The groups are shells around one centre, one inside the other: the same stretched ball of 5 dimensions in 8 sizes.
In the rows, zero is written as 128.
Known rows, each followed by its group:
[108 163 188 192 134 101 129 186 133  75 101 218 140]	A
[ 96 129 109 131 130 106 133 163 141 123 108 136 106]	T
[128 119 108 118 126 113 146 150 123 150 142 116  91]	K
[112 121  95 112 124 117 118 110 142 103  90 130 130]	A
[117 118 174 128 112 114 124  95 103 103 178 133 143]	T
[153 109 117 107 115 119 142 100 108 132 158 114 111]	P
[ 65 144 197 166 123 101 108 142 129  68 131 179 161]	D
[174 127 112 107 119 146 108  60 122 102  87 144 154]	A
[134 117  75 103 129 120 142 145 133 160 115 104  85]	J
[151 130  67 115 135 125 142 156 142 152  80 130  87]	D
[122 105 120  93 111 127 112  62 116 113 144 102 143]	P
[111 135  99 119 134 129 117 147 144 141  85 129 112]	K
[139 121  98  92 124 147 106  86 127 145 104 105 129]	J
[117 143 192 174 118  97 126 124 121  41 123 207 165]	P
[122 104  89  80 124 133 137 134 114 208 173  56  73]	D
[ 96 155 153 176 135  97 131 187 145  80  85 198 128]	P
[ 88 149 182 175 127  97 123 162 132  70 116 194 146]	K
[130 127 111 135 128 104 149 161 130 125 121 143  97]	Q
[ 90 146 164 170 130  95 134 181 134  91 119 181 124]	J
[153 114 107  82 116 154  99  46 117 132 115 102 147]	D
[134 134  90 115 137 134 132 166 136 176 100 118  86]	T
[102 150 159 163 135 110 132 190 131 126 120 169 112]	Q
[ 93 119 143 125 120 107 126 128 122 116 152 124 124]	J
[130 144 128 146 129 118 118 129 141  81  71 180 144]	T
[145 133 118 113 127 145 110 105 126 137 100 131 131]	P
[180 126  76  99 129 146 131 113 127 161  92 119 101]	W
[130 112 158 105 107 133 100  37 106  87 151 125 172]	Q
[106 131 141 129 128 120 129 157 121 153 147 124 105]	J
[ 75 150 156 165 131 102 114 164 147  73  85 185 145]	Q
[128 116 117  87 117 149  93  56 121 128 118 102 151]	W
[139  98  63  71 125 132 150 140 116 223 169  46  54]	A
[144 113 155 113 111 125 127  80  98 120 176 120 136]	T
[131 143 175 167 125 103 143 161 116  98 140 183 125]	W
[122 144 102 142 142 115 148 210 141 164 100 144  75]	W
[152  98 127  89 106 128 124  46  99 118 172  98 138]	D
[106 143 177 168 122  97 127 139 127  59 119 193 152]	K
[162 110  69  83 123 139 130  94 125 158 113  94 103]	K
[165 120  46  80 135 151 134 137 133 207  95  82  71]	W
[104 117 147 109 112 128  93  55 121  81 126 128 173]	A
[162 123 108  97 124 149 120  99 115 165 126 107 114]	Q

New rows, each followed by its group:
[155 126  93 111 131 133 140 145 125 171 118 116  88]	J
[126 111 180 123 106 115 123  72  95  96 192 129 152]	W
[158 112 139  95 114 146 116  66  98 149 167 101 132]	W
[106 134 155 125 126 134 108 126 119 142 139 126 131]	A
[156 135 104 130 132 123 142 153 129 142 103 146  98]	P
[129 119 110 101 119 134 107  78 128 112 106 120 143]	K
[133 142 207 158 115 122 107  85 106  60 139 189 181]	A
[121 115  68  78 132 145 122 136 132 207 123  65  80]	Q
[115 128 109 107 127 137 103 105 136 128  93 122 135]	T
[131 119 101  99 120 135 107  78 132 112  97 120 142]	T
[155 137 143 139 121 126 118  95 123  80  97 175 154]	T
[131 140 146 134 123 132 102  93 129  83  88 167 163]	T
[135 143 171 168 120 103 127 116 125  43 103 207 163]	D
[104 124 112 128 129 104 147 176 130 150 139 121  85]	P
[ 94 148 173 160 127 113 109 141 133  80 105 181 154]	K
[123 108 101 101 121 116 142 131 119 160 158  92  90]	T
[116 132 167 152 120 101 135 136 117  89 147 165 134]	K
[176  98  41  53 125 154 139 103 115 227 143  42  64]	W
[120 144 132 156 135 105 148 196 133 133 115 163  94]	Q
[107 144 200 171 117 102 112 107 122  33 119 206 181]	T
[108 141 115 139 133 115 121 153 146 107  78 158 124]	K
[125 130  73 110 138 128 135 171 143 177  94 110  79]	J
[131 120  91 104 133 129 148 177 121 211 152  85  59]	A
[151 101  81  80 119 133 136  97 114 170 150  77  94]	K
[154 118  88  89 121 146 107  65 129 125  90 113 139]	Q
[133 128 128 114 119 135  98  66 129  84  90 146 166]	Q
[162  90  73  60 110 141 122  41 111 149 144  67 120]	A
[130 114 101  93 127 135 135 139 115 198 159  78  81]	P
[ 77 158 213 191 124  95 109 148 133  33 108 221 177]	D
[129 106 118 108 117 109 149 126 110 147 177 100  95]	A
[155 130 140 116 120 144 107  76 115 114 115 142 151]	Q
[109 113 169 110 107 127  98  49 107  86 160 123 173]	W
[122 102  69  71 124 136 126 111 125 188 140  59  88]	T
[125 142  92 131 137 123 123 155 151 121  59 154 114]	Q
[143 127  79 112 134 126 141 159 135 167 103 117  83]	K
[172 124 132 123 118 127 134  92 110 109 130 148 132]	Q
[ 93 126 181 136 115 114 110 104 113  94 159 143 154]	T
[130 133  87 123 136 122 139 171 140 158  95 129  86]	K
[133 105  69  89 127 120 153 154 123 196 153  72  60]	W
[ 89 149 218 194 120  83 128 150 122  30 136 220 167]	A
[111 144 208 166 116 112 106  97 115  44 129 197 184]	P
[ 98 146 165 170 127  95 127 155 136  64 104 194 145]	J
[131 150 177 177 123 102 126 130 128  42  96 217 163]	D
[137 102  85  81 122 130 141 121 114 191 166  66  79]	T
[133 131 181 145 114 116 120  95 108  78 146 168 159]	K
